The rows of a group lie close to one hidden flat surface of 12 dimensions, which passes through zero. Surfaces can cross.
Some rows, each with its group after it:
.07, -.12, -.14, .13, -.14, .09, -.15, .08, -.13, .04, .01, -.08, .11, -.15, .10, .11, .03, .07, .05 | Q992
.00, .06, -.06, .42, .00, -.07, -.10, .02, .43, -.17, .29, .27, -.15, -.20, -.03, -.13, .05, -.15, .66 | Q511
-.16, -.25, -.17, .01, -.07, .16, -.04, .15, .21, -.16, .05, .01, -.19, -.09, -.07, -.18, .07, .14, .20 | Q874
-.04, .00, -.08, .04, -.08, .24, -.07, .03, -.20, .18, .06, .04, -.01, -.07, .14, -.16, .11, .02, -.12 | Q992
-.04, .06, .00, .06, .01, .10, -.09, .01, -.03, -.07, .27, .09, .05, -.37, -.05, -.04, .08, .06, .21 | Q511
.02, -.20, -.17, .18, -.06, -.13, .21, -.02, -.06, .03, .05, .16, .21, .01, .04, .22, -.49, .34, .11 | Q874
.06, -.03, .12, -.16, -.08, .03, -.10, .13, .05, .03, -.01, -.22, -.15, -.11, -.09, .00, -.02, .15, -.02 | Q511
.28, .22, -.14, .00, -.07, .24, .16, .08, .21, .21, .15, -.10, .15, .11, .34, -.32, .30, -.31, .01 | Q511
.22, .18, .18, .06, -.12, .04, -.13, .16, .04, -.16, .05, -.12, -.21, .14, .01, .17, -.24, .08, -.22 | Q886
.26, -.43, -.15, .08, -.17, -.38, -.18, .35, .08, -.45, -.15, -.07, .12, -.37, .02, .34, .24, .07, -.05 | Q511
-.02, .01, .08, -.25, -.21, .08, -.11, .04, -.16, -.09, .26, -.04, -.27, .01, -.06, .34, -.12, .38, .07 | Q511
-.13, .08, .14, -.14, .15, .23, .15, -.38, .31, .03, -.27, -.08, .03, .00, -.22, -.42, .50, -.24, .25 | Q886
.05, .14, .12, -.12, .14, -.14, .04, .06, -.06, -.01, .00, -.07, .01, .03, -.01, -.04, -.03, -.08, -.23 | Q992
.04, -.16, .07, -.03, -.13, .25, .16, -.01, -.16, .05, .18, .08, .19, -.45, .08, -.21, .16, .16, -.02 | Q992
-.06, -.30, -.03, -.01, .02, -.37, -.51, .05, .11, .07, .10, -.14, -.14, -.24, .16, .07, .03, -.13, .33 | Q886
-.11, -.13, .15, -.51, -.11, -.02, .38, -.19, .13, -.12, .15, .16, -.13, .11, .04, .05, .12, .16, -.04 | Q511
.04, .03, -.35, -.06, .19, .11, .08, .57, .00, -.13, -.10, -.16, .06, -.08, -.31, -.10, .19, -.03, -.04 | Q874
-.30, .09, .29, .20, .15, -.09, -.35, -.23, -.05, .25, -.27, -.04, -.17, -.20, -.37, -.06, -.04, -.07, .11 | Q874
-.16, -.21, .13, -.08, .22, -.23, -.17, -.13, -.38, -.17, .13, .10, .12, -.14, -.01, .08, -.34, .23, -.20 | Q886
.28, -.03, .20, -.14, -.12, .02, .25, .09, .27, -.06, .31, -.06, -.01, -.03, .23, -.19, -.16, .11, .02 | Q992
.07, -.17, .08, -.21, .05, .13, -.08, -.16, -.01, -.58, -.42, -.24, .07, .16, -.21, .11, .24, .06, -.18 | Q874
-.09, -.28, -.30, .01, -.21, .10, -.01, -.04, .12, .01, .07, .00, .09, .02, .19, .12, -.08, .13, .21 | Q511
-.08, .10, -.06, .11, .14, -.17, -.33, -.02, -.08, .25, -.42, -.22, .05, .00, -.25, .14, .33, -.30, .13 | Q886
-.14, -.27, .12, -.10, .06, .03, .00, -.16, -.02, -.15, -.14, .07, -.05, -.13, -.02, -.29, .16, -.03, -.20 | Q886
-.15, .16, -.12, -.06, .12, .29, -.25, .05, -.32, -.15, .03, .00, .02, -.06, -.12, .00, .34, -.13, -.09 | Q874
-.06, -.04, -.29, .24, .04, .16, .07, .20, .24, .07, -.35, -.24, -.02, .11, -.34, -.13, -.18, .15, .28 | Q992
-.18, .02, -.08, .05, .05, .09, -.08, -.12, -.26, .03, .11, .10, .11, -.08, -.07, .10, -.18, .20, .14 | Q886
.16, .14, .22, -.07, -.13, -.16, .08, -.20, .22, .27, .07, .04, -.32, .38, .23, .09, -.12, -.08, .05 | Q874
.01, -.12, -.18, -.27, -.01, -.25, .05, .44, -.26, -.12, .13, .05, -.07, -.14, .01, .27, -.04, .22, -.34 | Q992
-.05, -.04, .17, -.10, .05, -.22, -.03, .08, -.12, -.03, .25, .04, .00, -.40, -.03, .02, -.09, .14, -.10 | Q874
-.13, -.09, -.06, .01, -.05, .08, .04, .11, .10, .23, -.19, .03, -.20, -.04, -.03, -.27, .30, -.19, -.07 | Q874
.01, -.07, -.01, .26, .21, -.03, -.07, -.08, .29, .14, -.07, -.20, .28, -.01, .10, -.31, -.46, -.15, .08 | Q511
-.02, .03, -.02, .14, -.23, .36, -.21, -.05, -.03, -.21, .21, .14, -.12, -.04, .32, -.05, .10, -.03, -.16 | Q886
.18, -.04, .15, .04, -.12, .09, .51, -.16, .36, .12, .01, -.07, .43, -.49, -.15, -.20, .01, .24, .36 | Q874
.00, .20, -.18, .14, -.06, .15, -.23, .00, -.26, .12, .02, .06, .10, .07, .10, .25, .18, -.10, .05 | Q511
.31, -.05, .01, -.04, -.08, .18, .31, -.25, .24, -.32, -.11, -.13, .28, .28, .12, -.03, -.16, .10, .04 | Q992
.22, -.07, -.11, .16, -.04, -.32, -.05, .25, .25, .15, -.23, -.17, .08, .00, .04, .12, .00, -.20, .05 | Q874
.00, -.06, .17, -.14, .00, -.26, -.04, .03, .16, -.22, .22, .06, -.18, -.15, .01, .20, -.07, .11, .01 | Q886
.10, .16, -.36, .40, .04, .21, .06, .20, -.12, .44, .06, -.10, .30, .10, -.09, -.09, -.54, .17, .38 | Q886
.22, .20, .14, -.09, -.03, .05, -.12, -.26, .05, -.33, .12, -.14, .13, .15, .06, .29, -.14, .10, .16 | Q992
.12, .04, .31, -.09, -.14, .32, .45, -.30, .14, .23, -.15, -.05, .03, -.05, -.12, -.46, -.08, .26, -.08 | Q874
.11, .30, -.16, -.13, -.11, .19, -.11, .42, .09, .19, .27, -.24, -.29, .05, .04, -.13, .03, .07, .10 | Q992
-.34, -.06, .10, .03, .23, .19, -.03, -.34, -.29, .07, -.14, .18, .06, .08, .02, -.34, -.07, -.07, -.33 | Q511
.17, .17, .11, .14, -.04, .13, -.05, -.06, .05, .25, -.08, -.10, .09, .05, .05, -.08, .13, -.20, .05 | Q992
-.17, .02, -.01, .03, -.18, -.01, -.09, -.21, -.20, .23, .08, .23, -.03, -.03, .19, .26, .15, .00, .06 | Q874
-.10, .42, .36, -.13, .02, .20, .10, -.30, -.02, .23, -.10, -.08, -.27, .20, -.45, .02, -.09, .20, .16 | Q874
-.20, .03, .12, .14, .12, -.20, -.34, -.20, .06, .02, -.01, .05, -.12, .08, .00, .10, -.04, -.19, .17 | Q886
.19, -.20, -.18, .14, -.13, -.37, -.06, .25, .36, -.04, -.41, -.16, -.05, .12, -.10, .33, .12, -.17, .14 | Q511
.07, .35, -.02, .25, .25, -.04, -.13, .04, -.31, .19, -.16, -.06, .28, .09, -.11, .07, -.04, -.23, -.15 | Q511
.26, .27, .33, -.22, .01, .05, .16, -.14, .20, -.22, .02, -.15, -.25, .32, -.07, -.02, -.08, .03, -.04 | Q511
-.24, .28, .24, -.10, .13, -.09, -.10, -.17, -.22, .05, .42, .31, -.23, .05, .09, .07, -.16, -.06, -.12 | Q886
-.15, -.20, -.26, .04, -.12, .04, -.10, -.01, -.05, -.11, -.17, .07, -.24, .46, .13, .17, -.21, .13, -.06 | Q992
.15, -.26, -.08, -.20, .06, -.36, .02, .29, -.11, .17, -.26, -.24, .09, -.04, -.04, .02, .18, -.02, -.20 | Q886
-.01, .14, .14, -.06, -.13, .14, -.22, -.27, .01, -.11, .32, .03, -.26, .26, .14, .21, -.27, .16, .23 | Q992
-.15, .07, .19, .00, .06, -.07, -.19, .04, -.08, .29, -.02, .05, -.25, -.07, .01, -.19, .17, -.21, -.16 | Q992
.16, .18, .05, -.01, -.01, -.05, -.28, .01, -.08, -.15, -.09, -.32, .12, -.07, -.20, .44, .06, .06, .16 | Q886

New rows. What belongs after each?
.18, -.07, -.07, -.10, -.01, .34, -.20, -.11, -.04, -.08, .11, -.38, .35, -.23, .04, -.11, .06, .21, .39 | Q886
.02, .17, .20, .13, .21, -.09, .06, -.06, .05, .01, -.17, .05, -.13, .22, -.25, -.14, -.18, -.04, -.07 | Q511
.01, -.22, -.03, -.03, -.11, .11, .16, -.07, .07, -.25, .07, .16, .05, .00, .26, -.17, .06, .02, -.23 | Q886
.00, .14, .06, -.29, -.04, -.01, .14, .01, -.21, .08, .07, .02, .02, .06, -.01, .18, .09, .03, -.20 | Q511
.26, -.20, .01, -.06, -.13, .05, .14, .19, -.08, -.03, -.08, -.14, .12, -.11, .14, -.08, -.07, .16, -.27 | Q992
-.17, -.02, .15, .05, .22, .02, -.25, -.12, -.38, .31, .06, .03, -.20, .22, .17, -.37, -.41, .01, -.23 | Q886
-.04, -.08, -.11, .14, -.21, .14, .00, .16, -.03, .11, -.01, .08, -.22, .11, .05, -.04, -.07, .09, -.13 | Q886
-.09, .05, -.03, .05, -.07, -.12, .20, .21, .13, .21, -.14, .05, -.14, -.12, -.29, .01, .05, .01, .05 | Q886
-.17, .15, -.11, .17, -.06, .38, -.31, -.18, .00, -.02, -.01, -.07, -.10, .23, -.15, .09, -.08, .07, .37 | Q874
-.17, -.05, -.05, .32, -.03, .20, -.23, -.13, .04, -.22, -.19, .01, .12, -.20, -.18, .11, -.03, .09, .10 | Q886
-.14, .03, -.02, .05, .04, .09, -.31, -.13, .01, .10, .08, -.07, -.06, -.12, .01, -.02, .11, -.04, .28 | Q886
.13, .21, -.21, .11, .25, -.34, -.25, .17, .15, -.16, .30, -.06, .13, .16, .32, .07, -.18, -.35, .02 | Q992
-.22, -.32, -.16, -.16, -.15, .12, -.06, -.13, -.10, .00, .04, .12, -.13, -.03, .15, -.06, .22, .13, .13 | Q886
.02, -.05, -.12, -.01, .06, .25, .12, -.20, .03, .32, -.40, -.17, -.04, .48, -.02, -.35, .08, -.06, .09 | Q886
-.02, .08, -.25, .14, .31, .25, -.10, -.18, -.06, -.61, -.42, -.28, .23, .48, -.23, -.03, -.41, .19, -.18 | Q992
.06, .00, .00, -.02, -.23, .10, .24, .31, .11, .22, -.12, -.01, -.43, .28, -.07, -.05, -.16, .15, -.17 | Q886
-.05, .11, .01, .04, -.16, .06, .30, .22, .30, .13, -.02, .18, -.22, -.12, -.12, -.17, .27, -.13, -.03 | Q886
.08, .06, .14, -.20, -.02, .02, .10, -.08, -.08, -.37, -.09, .03, .05, -.20, -.20, .02, .49, -.02, -.13 | Q511
.01, -.19, -.23, .34, -.17, .06, -.34, -.07, .18, -.13, -.22, .02, .03, .13, .28, .15, .22, -.33, .04 | Q886
.07, -.24, .10, -.28, -.12, -.05, -.12, -.07, -.09, -.33, .17, -.15, .08, -.14, .11, .27, -.23, .33, -.10 | Q511
.05, -.12, .15, -.28, -.15, .44, .31, -.23, -.37, -.31, -.07, .12, -.17, .25, .14, -.28, .16, .26, -.53 | Q511
.11, -.14, -.02, -.18, .03, -.20, .20, -.06, -.04, -.10, -.11, -.09, .13, .36, .11, .21, -.35, .14, -.24 | Q511
.05, .10, -.12, .07, -.06, .17, .17, .15, -.21, -.01, .14, .10, .17, -.03, .12, .04, -.10, .16, -.19 | Q886
-.04, .08, -.02, -.16, .12, .00, .21, -.15, -.22, -.10, .01, -.02, .37, -.07, -.18, .28, -.10, .20, -.06 | Q511
.04, -.12, .05, .08, .08, -.19, -.40, -.12, -.10, -.12, .09, -.11, .02, .10, .19, .09, -.34, .04, .07 | Q886
.00, .22, -.07, .21, .13, -.11, -.08, .16, -.16, .12, .17, .08, .20, -.12, .02, .11, -.14, -.10, -.07 | Q886
.04, -.01, .11, -.33, .05, -.07, .22, -.01, -.03, .07, -.09, -.13, -.10, .12, -.16, -.08, .08, .17, -.02 | Q886
.11, .08, .14, -.14, -.08, .04, -.17, -.15, .08, -.33, .27, .03, -.08, .10, .31, .10, .04, -.10, -.12 | Q886
.15, -.55, .05, .17, -.19, -.22, -.16, -.03, .06, -.17, -.17, .00, .20, -.27, .23, .21, .00, .01, -.01 | Q992
-.07, .15, -.13, .13, .13, .17, -.08, .21, -.10, .18, -.05, -.18, -.05, -.04, -.21, -.23, -.26, .15, .01 | Q992
-.07, -.19, .11, -.08, -.20, -.15, -.02, -.20, -.08, -.07, .31, .26, -.10, -.05, .17, .34, -.14, .20, .13 | Q992
-.07, .02, -.21, .39, -.09, -.01, -.11, .19, .45, .15, .12, .13, -.02, -.17, .08, -.06, -.04, -.22, .37 | Q886
.21, -.03, .24, -.23, -.18, .12, .06, .10, -.08, -.05, -.07, -.09, -.47, .28, .06, -.16, -.04, .15, -.40 | Q511
-.14, .00, -.03, -.30, .09, -.03, .27, -.27, -.03, .13, .10, .10, .25, .26, .23, .03, -.06, -.05, -.15 | Q511
.07, -.06, -.03, -.14, -.08, .18, .27, -.09, .39, -.07, .11, -.02, .15, -.01, .14, -.20, .14, -.06, .17 | Q511
.14, .40, .12, -.03, -.03, .31, -.05, -.09, -.15, -.06, .33, .04, .05, .04, .22, -.05, .08, -.09, -.15 | Q886
-.05, -.13, .21, -.15, .09, -.22, -.36, -.04, -.05, -.08, -.14, -.32, -.09, -.17, -.24, .11, -.05, .14, .12 | Q886
.06, .30, .05, -.14, .14, -.33, .10, -.03, -.01, .14, .27, -.02, .08, .26, .04, .36, -.50, .06, .09 | Q511
.05, .00, -.16, .08, .20, .05, -.03, .01, .04, -.35, .04, .00, .14, .29, .17, -.04, -.05, -.22, -.11 | Q874
-.17, .08, .08, .02, -.28, .17, .07, .04, .21, .01, .15, .12, -.54, .13, -.19, .11, -.28, .34, .26 | Q886
.02, .31, -.02, -.06, -.20, .22, .04, .25, -.38, .11, .35, .05, -.13, -.11, -.11, .27, -.26, .45, -.09 | Q886
.40, -.02, -.14, .19, -.11, -.10, .13, .45, -.15, -.09, -.04, -.02, -.05, .08, -.02, .13, -.21, .19, -.14 | Q511
-.18, -.06, .32, -.17, .17, .08, -.25, -.30, -.19, -.10, -.03, -.14, -.04, -.25, -.17, -.23, .05, .14, -.05 | Q886
-.03, .00, .09, -.06, .07, -.02, .05, -.16, .03, -.09, -.08, -.08, .02, .03, -.17, -.03, -.12, .12, .11 | Q886
.05, .08, -.08, -.08, -.17, -.14, .10, .23, .07, .13, .12, .09, -.16, -.07, -.09, .20, .23, -.02, .22 | Q511
.11, .20, -.14, .10, .10, -.29, .40, .04, .16, -.02, .13, .28, .18, .33, .13, .25, -.17, -.24, .00 | Q886
.16, .40, .39, -.03, .05, .42, .16, -.11, .03, .19, -.10, -.35, -.11, .14, -.38, -.31, -.33, .29, .07 | Q992
.40, .01, -.07, .25, -.17, .09, .17, .03, .19, -.50, -.17, .17, -.12, .36, .13, -.01, .25, -.12, .04 | Q511
.09, -.07, -.06, .14, -.15, .04, -.20, .01, .07, -.20, .21, .04, -.11, -.03, .20, .11, -.10, .07, .17 | Q511
-.01, -.14, .01, -.09, -.07, .23, .22, .03, .06, .02, -.09, -.12, -.01, .00, -.09, -.24, -.14, .26, -.05 | Q511
.01, .10, -.04, .08, .29, -.03, -.04, -.14, -.25, .13, -.17, -.05, .34, .07, .01, -.15, -.04, -.19, -.14 | Q886
-.06, .04, .35, .01, .00, -.07, -.18, -.18, .16, .10, -.25, -.14, -.22, .03, -.25, .05, .09, -.09, .18 | Q992
.01, .15, .26, -.02, .06, -.02, .13, -.02, -.03, .28, -.14, .02, -.08, .01, -.12, -.19, .08, -.12, -.12 | Q992
.00, -.03, .22, .05, -.16, .34, .32, -.39, .15, .21, -.08, .04, .06, -.11, -.07, -.42, -.11, .29, .09 | Q874
